The first 7 rows are patterns. Each new row is the sum of 2 different patterns, raised or lowered, with some noise. Before adding, each is slid sideways (what falls off one end comes back at the other) and multiplied by a number that may be negative. Names go in the order of the patterns.
Known rows, each followed by the names of its patterns:
[  0  -5 -27  -6  24   7  -5  21 -16  26  -6 -26  26 -16 -20 -20 -26  17
 -25  -4  11  18  25 -12   5   3  24  15] => j_914
[-26 -13  21  26  -5 -11  22 -25  28  18 -16 -28   4 -20  21 -13 -20   1
  17 -18  14  -5 -10  21   6  25   8  22] => j_244
[  8 -15  14  -1 -22  -1 -15  15 -17 -26 -12   8   9 -19  -7  -4  17  18
 -23   4  21 -17 -24 -24   7  -8   8 -10] => j_595
[-25  -2 -14   6 -28  12  12 -18  12  21 -16   2 -15  24 -24 -14 -17 -11
  23  17  -6 -27  -6  14 -17 -12  -1 -23] => j_636
[-24 -23  -2   3  -9 -25 -23 -28  22  12  20  12  28  21   9   1  -3  21
  10  13   2  26   2 -20 -11 -19  24  -1] => j_164
[ 20  19  10   8  10  15  14  25   8 -21 -26   5  -3  17  15 -20  14  20
 -26  27 -14   8 -22 -12  -2   7  22 -13] => j_486
[  8   6 -22  25 -14  -9 -10  -8  -8  -2   8 -18   4  17  18  14  10   8
 -20 -25  12  -5  18  18  -5 -26   3   8] => j_161

New rows. What belongs after each?
[ 0 10 49 19 -2 35 16 11 11 13 23 37 -2  3  2 20 42 14  5 21 14 27 15 -2
 -6 27 27  0] => j_595 j_161
[-36 -37 -15 -35 -15 -51  -2  21  -4   2  16 -35 -22  -6   8 -45   2 -42
  -8   8  26  -3 -30 -19 -11 -13 -33 -21] => j_636 j_486
[ -7 -28  35 -13 -48  28 -20 -33 -12 -22   5 -25 -26  22 -10   0 -12 -20
 -29  23   0  -4 -40 -22  -8  25   4 -41] => j_914 j_636
[-43 -65 -55 -48 -30 -74 -63 -43 -53 -37 -37 -74 -42 -62 -47 -15 -79 -25
   3 -75 -28 -36  -2 -41 -66 -35 -46 -31] => j_914 j_636
[-55 -32 -19 -47 -46 -46 -46 -23  -1 -37 -13 -61 -20  12 -49 -28  23 -59
  -6 -42  23 -31 -34 -42 -49  15 -21 -43] => j_636 j_486
[ -9 -56   6  -5  -2 -18 -59  20 -29 -58 -24 -26   9 -40 -22 -57 -31 -34
  -9 -16 -21 -29 -36  -7 -58   2 -25 -10] => j_914 j_595
[-15 -11  13  12  11 -17  -9   5  19   7  -1  23  -4  32  -4 -43  -4 -13
 -21  -9 -10  -6 -14  10 -18  27   4  -5] => j_914 j_486
[  1  32 -14   5  17 -18 -16 -11 -18  17 -22 -17  17  55  63  -2  18   3
  19  46   4 -10  17 -17  49  13  33  45] => j_914 j_486
[ 10  14  11  38  -7 -11  30  13  27  -5   4  51   7 -10 -11  20   7   5
  -6 -24  32  16   3  32  34  33 -16  -5] => j_595 j_161
[ 26 -12   0  -7 -22   6 -30 -13 -46 -25 -11 -22 -36 -37 -41 -17  -4  30
  25  11  13 -15 -26   8  -4 -21  29 -30] => j_164 j_486
[ 14  10  23  -9  27  26  37  10   6  23  36  47  36  20  13  -1  31  28
  53  35  23 -12  43  13  20  32 -11  27] => j_636 j_161
[ 17   5 -17  23  38  25   2  47  -5  10  -9 -32  52  -6 -35 -33 -14  21
 -25 -23 -11  -7  48   8  27  23  54  36] => j_914 j_164
[ 11  28  15  31  22  33   6   4  -1   0   7  -9  35  -3   7  25  11 -38
  31 -23  23 -27 -24   4  20  10   2  20] => j_244 j_486
[ 30  13  23  43  24  20  -3  25  27  34  42  42   2  -5  15 -10  51  -2
   5  20  -3  33  28  15  17 -14  56  30] => j_914 j_164
[ -7  41   1  40 -16  14   1  -5 -20 -29   8 -12  -7 -21 -10 -13  -9 -28
 -15  15  30  38 -19   9   9  13  23 -12] => j_164 j_486
[ -3  -8 -20   4 -28  -6 -15 -13  18 -21  19  -3  -1  28  17 -20 -10   1
  17 -18 -26 -31   6   9  -7   1  -5  11] => j_595 j_636
[ -9   9 -29  -5 -41 -19  44  -9  30  30  39  44  -5  26   3  10  -8 -14
  12  14   0 -39 -20 -16  30  25 -14 -40] => j_914 j_164
[  0  -5   4  19 -23 -20  38  16  -7  41   7  23   8 -33  44 -30 -34  -1
 -41  -8  -7  -8  22 -13  47   1  15   9] => j_914 j_636
[-21  34  26  -4  10 -26  27  16   1 -24   8  -5  12  30  -5 -15 -15   4
 -26  38  -3  -4   7  -8  26   7  37   2] => j_914 j_244
[  8 -19 -25   7 -48  17 -19  -8  -6 -35  22   1 -26 -50 -41   6 -30 -26
 -34 -41 -33 -12  -5  -6 -59 -13  -4 -44] => j_914 j_636
[-19   6 -37  -7   0 -32 -30  32   7  -9   7 -45 -27 -12 -26 -48  43 -25
 -10 -40  20  13 -23  10 -58  -9 -10   2] => j_244 j_486
[-15 -22 -38  14 -35 -17  -5 -22 -71 -27 -12   5 -58 -19   3 -32   5 -32
 -56 -47   0 -42 -25 -30 -33 -28   8 -23] => j_244 j_636
[ 23 -10 -32   5  24  -6  56 -10 -24  24  49  -6  47 -26  29  53  -9   8
  48  12  37   7  15  11 -19 -10 -30  46] => j_914 j_244
[-24 -31  23 -42 -33 -50 -39  -9 -14  -3 -16 -14  23 -15 -21  16  -8  -9
   4   8 -37   2  -4   9   0   9 -38  28] => j_914 j_244
[ -2  25  21  34   3  24   2  26  22  30  10  13 -12 -25 -20   0  -7   4
  14 -26 -15  -3   1  -9 -11  40  33  16] => j_636 j_164
[ 32 -10  21 -20  26   8  10   4  26  20  12  15  11   6  23   7  -3  16
  41   9 -11 -11   3  16  -4  -9   6  13] => j_595 j_636
[-15 -26  -3  13 -12  25 -18  -3  40  26  43  21  32 -37 -30  33  23  14
  10  20 -41  31  26   1 -13 -13  10   8] => j_244 j_161
[ 9 44 39 36 44 33 13 40 22 44 35 24 19 54 24  2 55 40 30 -1 19 10 29 34
 63  6 31 28] => j_595 j_161
[  5  25  -6  10   1  -4  16  -3 -10   3  23   4   2  19  25  33  30   2
   1   8  10  -8   9  30   6  -1  11  24] => j_595 j_161
[-14 -43 -55 -29  15  17 -33 -15 -28  -9  23 -39 -27  29 -48 -18 -37  13
 -10  -1 -31 -27 -14 -15 -32 -37 -18 -32] => j_595 j_486
[ 28  18   2  -4  18   0  11  13  21  29  13 -15  19  46  23  -8  44 -16
  34   1  42  13  15  28  -4  39 -13  15] => j_595 j_486
[  2  -7  19  10  45  -2  10  19  31  32  14  23  29  50  41 -14   5  39
   4  12   9   8  23  41  -8  47  -3  37] => j_595 j_486
[ -8  45 -18  -1  42 -11  29   7  33  16  24  -3 -24   9 -16 -14  -2  20
  20 -12   0 -28 -10  38  51   1   7 -11] => j_486 j_161
[21  3 14 16 33 39 14 13 47 24 19 16 36 23 18 -1 43 10 49 36  3  6 14 42
 21  5 -1 49] => j_595 j_161
[  1 -25 -31   4  36   0  21 -44 -17  28  16  -7  25 -32  -2  24  -4  -5
  -1   2  20   3  -1  15 -26  -1 -24  50] => j_244 j_636
[ 39 -52  18  23   1 -15  24 -17  -9  19 -31 -26 -43 -28 -36  11  21  -4
 -39   1 -14 -43  22  -8 -26   2   8 -13] => j_244 j_161
[ 38  -3  -6  27  23 -26  -2 -32  17   8 -10 -12 -18 -20  -7  28  -6 -18
 -38  23   0 -43  16 -18  -4   3  23  -5] => j_244 j_595
[  8  35  47  -4 -20  45  -1  37  44  -6 -13  -6  14   3  48  10  18 -19
  19  15 -10  33 -16   7  19  50  27  53] => j_244 j_161
[-13 -12  14  -3   7 -37 -28 -17 -16 -19 -33  12 -31   0 -27 -34 -40 -14
 -37 -16 -18 -51 -27 -15 -42 -15 -25 -22] => j_244 j_161
[ -6  -5 -26  -5   1   3 -29 -35  12   4  -5 -22  -9 -35   2  17 -44 -62
 -14 -26  16 -41 -34 -11  15 -13 -15 -15] => j_244 j_595
[-45 -42  -7 -35 -53 -26  -7  19  -5 -20 -22 -25 -41  13 -47 -36  25 -43
   3 -39  13  13  -7 -31 -47   7 -28 -31] => j_595 j_486
[ -1 -14   2  17 -11  17  -9  33  22   4  -1 -22  -3  31  19  -4  -1 -37
  22 -11 -16  32 -30 -10  -8 -48  32 -37] => j_914 j_486
[-10   5  -7  35 -16  33   9  23   5  -2   9 -13  19 -17   2  -8 -23 -23
 -31   2 -23 -28  -6  17  -4 -10 -38 -32] => j_164 j_486
[ 5 41 56 24  0 46 28 47 25  1 49 35 -5 55 13 -4 61 34 60 17 68  9 27 57
 35  8 24 68] => j_244 j_636
[-24  -1  17 -35 -38 -21  -4  11 -52   6   2 -11   9   6 -15 -17  -1   1
 -43 -45 -17 -37 -39  13   3 -18 -32 -15] => j_636 j_161
[-46 -41 -61 -62 -66 -20 -43 -70 -32 -74 -21 -64 -91 -38 -55 -64 -77 -76
 -38 -57 -37 -60 -29 -13 -72 -63 -69 -22] => j_914 j_595
[  7 -10 -29 -29 -12  -5 -30 -28  -6  -7  17  11   4   0  41   7  -4  21
 -24  31   1  27  11  27  -2 -31   3 -37] => j_164 j_486
[ 18  35  20  -5 -10 -30  30  47  42  22  60  20  47  11  -6  52  14  11
   2  17  33 -24   4   8  55  35 -13   0] => j_914 j_164
[-23 -13 -52 -30 -17 -50  -9 -57 -14 -41 -32 -52 -24  -4 -64 -66 -34 -26
 -56 -18 -63 -65 -21  14 -10 -15 -45 -31] => j_244 j_486
[-7 54 14  7 25 -3 32 12  1 24 10 18 15  2 41  1 -2  7 41 32 22 34 15 20
 34 23 18 -1] => j_914 j_161
[ 12  17  38  51 -19  20  -5   1  14   6  34  24  37 -25  -2  22  37  -9
   8  52   2  56  11   4  11  39   1  32] => j_244 j_164
[ -2   4   1  41  22  17 -26  23  36  25   6 -21  44   0   4 -12 -14  21
   3  -7   8  27  39  15  23   8  22 -19] => j_595 j_161
[ -6 -25  12 -32  -3  15 -43  12  35  39  23 -13  13  -5   6 -30 -40  33
 -25   8 -28   2   8   6  22  -7 -14 -17] => j_914 j_486
[ 16  52  31  28 -21  -5 -11  -5   3  13  -3  16   0 -15  10  22   9 -18
   3  26  41  13   6  18  42  41  23  12] => j_164 j_161
[-16  -3   7 -23 -25 -29   9 -26 -36  -9 -39 -20 -28 -43 -18 -19   4 -19
 -31  -7  18  -7 -27 -20  24 -46 -41 -42] => j_595 j_636
[-37  23  11 -36 -30  -2  20  -5  -6 -23  -3  -8  -5 -28  19 -31  16  -2
   0 -37  24 -17 -23   3 -38   2 -40 -31] => j_244 j_595
[17  5 46 15 57 16 13 36 14 61 55 37 64 26 51 48 36 10 14 31 44 14 -4 28
 17 15 62 34] => j_914 j_636
[-24 -39 -41 -29 -50 -31 -37 -49 -39   9 -10 -40 -45 -16  -6 -33   4 -73
 -63 -10  -6 -23   1 -64  -7   2 -50 -25] => j_244 j_486
[ -6  12  45  10 -24   3  36 -18  41  -6  29 -20  16   9  -1  29 -11  41
  12  -4   7  29  34   7  25  19  12   9] => j_595 j_486
[  1   1 -39   0 -28 -19 -14 -19 -26 -28 -31   5 -37 -28   6  -4  -9 -48
 -25 -21   0  11   0 -33 -40 -35 -13  -7] => j_914 j_161
[  2  11 -48  20  -1  -3  10 -25  10 -15 -27 -44 -38  21   6 -13 -30 -34
 -19  14  11 -15 -10 -35   8 -34  21 -22] => j_914 j_486
[-42 -34  -8  14 -26 -27 -39 -22  36  -6   0   4 -13 -16  20 -15 -32  32
 -35  -6 -31  -1 -10 -17   3  -3  -7 -17] => j_486 j_161
[-18 -44  -6  -8  -8  29  33  17  35 -10  11  14  13  -9  23 -14  27   8
 -45 -19 -47  12 -21   1 -17 -26 -24 -10] => j_244 j_164
[-34   0 -46   9  -7 -47  -5 -10 -15 -22 -47  -2 -26 -16 -41 -30   1  15
  -3 -51 -12  15 -40 -41 -33 -29 -40  -7] => j_595 j_636
[-37 -32  16 -48 -46 -45 -39  12 -35 -17 -40 -21  -8 -30 -29 -34 -26 -46
 -41 -52 -34 -57 -22   4 -18 -27  -5 -54] => j_636 j_161
[ 15 -23 -35   9 -30 -48 -19 -30 -17 -41  17  16 -12  -5 -48 -46  -9  27
 -15 -32 -12 -13   3 -17  13  -7  -1 -12] => j_636 j_161
[ 35  18  -7  27  24  18  12 -18  25  -1   5  11  -9 -19  36  19   6 -12
  44  11   7   2 -13 -16  17  30  21 -18] => j_595 j_636
[-51  -4  -8  12  -9 -28 -31 -50  -4 -47  -5  17 -52 -22 -15  13 -22  11
 -42 -48  13  -8 -29  -5 -38 -10  -5 -25] => j_244 j_486
[-30 -49 -16 -22 -12 -21 -51 -24 -40 -14  -4 -61 -33  -9 -52   4 -11 -50
 -19 -23  -9 -31 -40 -41 -16   7  12 -20] => j_244 j_636
[-43 -33 -25 -24 -19   7  17 -24 -25   8  -4  -8 -30   3  -7   0  24 -39
 -14 -49 -19 -21 -28 -35 -32  -2 -30 -25] => j_595 j_164
[ -4 -27  40  12  43  27  24  34  11  27  -1  15  10  31  23  23   8  -6
  16   9  15  14   6 -21 -10  -3   8 -18] => j_595 j_164
[-19  -5  -5  -5 -11   8 -22  18 -38  18  13  -5   0 -47 -27 -19  39  11
 -36  -9   5   4  -3  34 -26  -6  -2  39] => j_244 j_636
[-20  28  23  -3  23  29 -14  20   9   5 -26 -21 -11   1  16   7  42   8
  19  -4  -3  19  38  24   1 -22 -26  25] => j_486 j_161
[ 16  28 -15  27  -6   1  14 -23 -14   1  -3  10 -16   4  32  40  14   6
  32   1  12   4  15  -1  -5  -2  33   8] => j_914 j_595
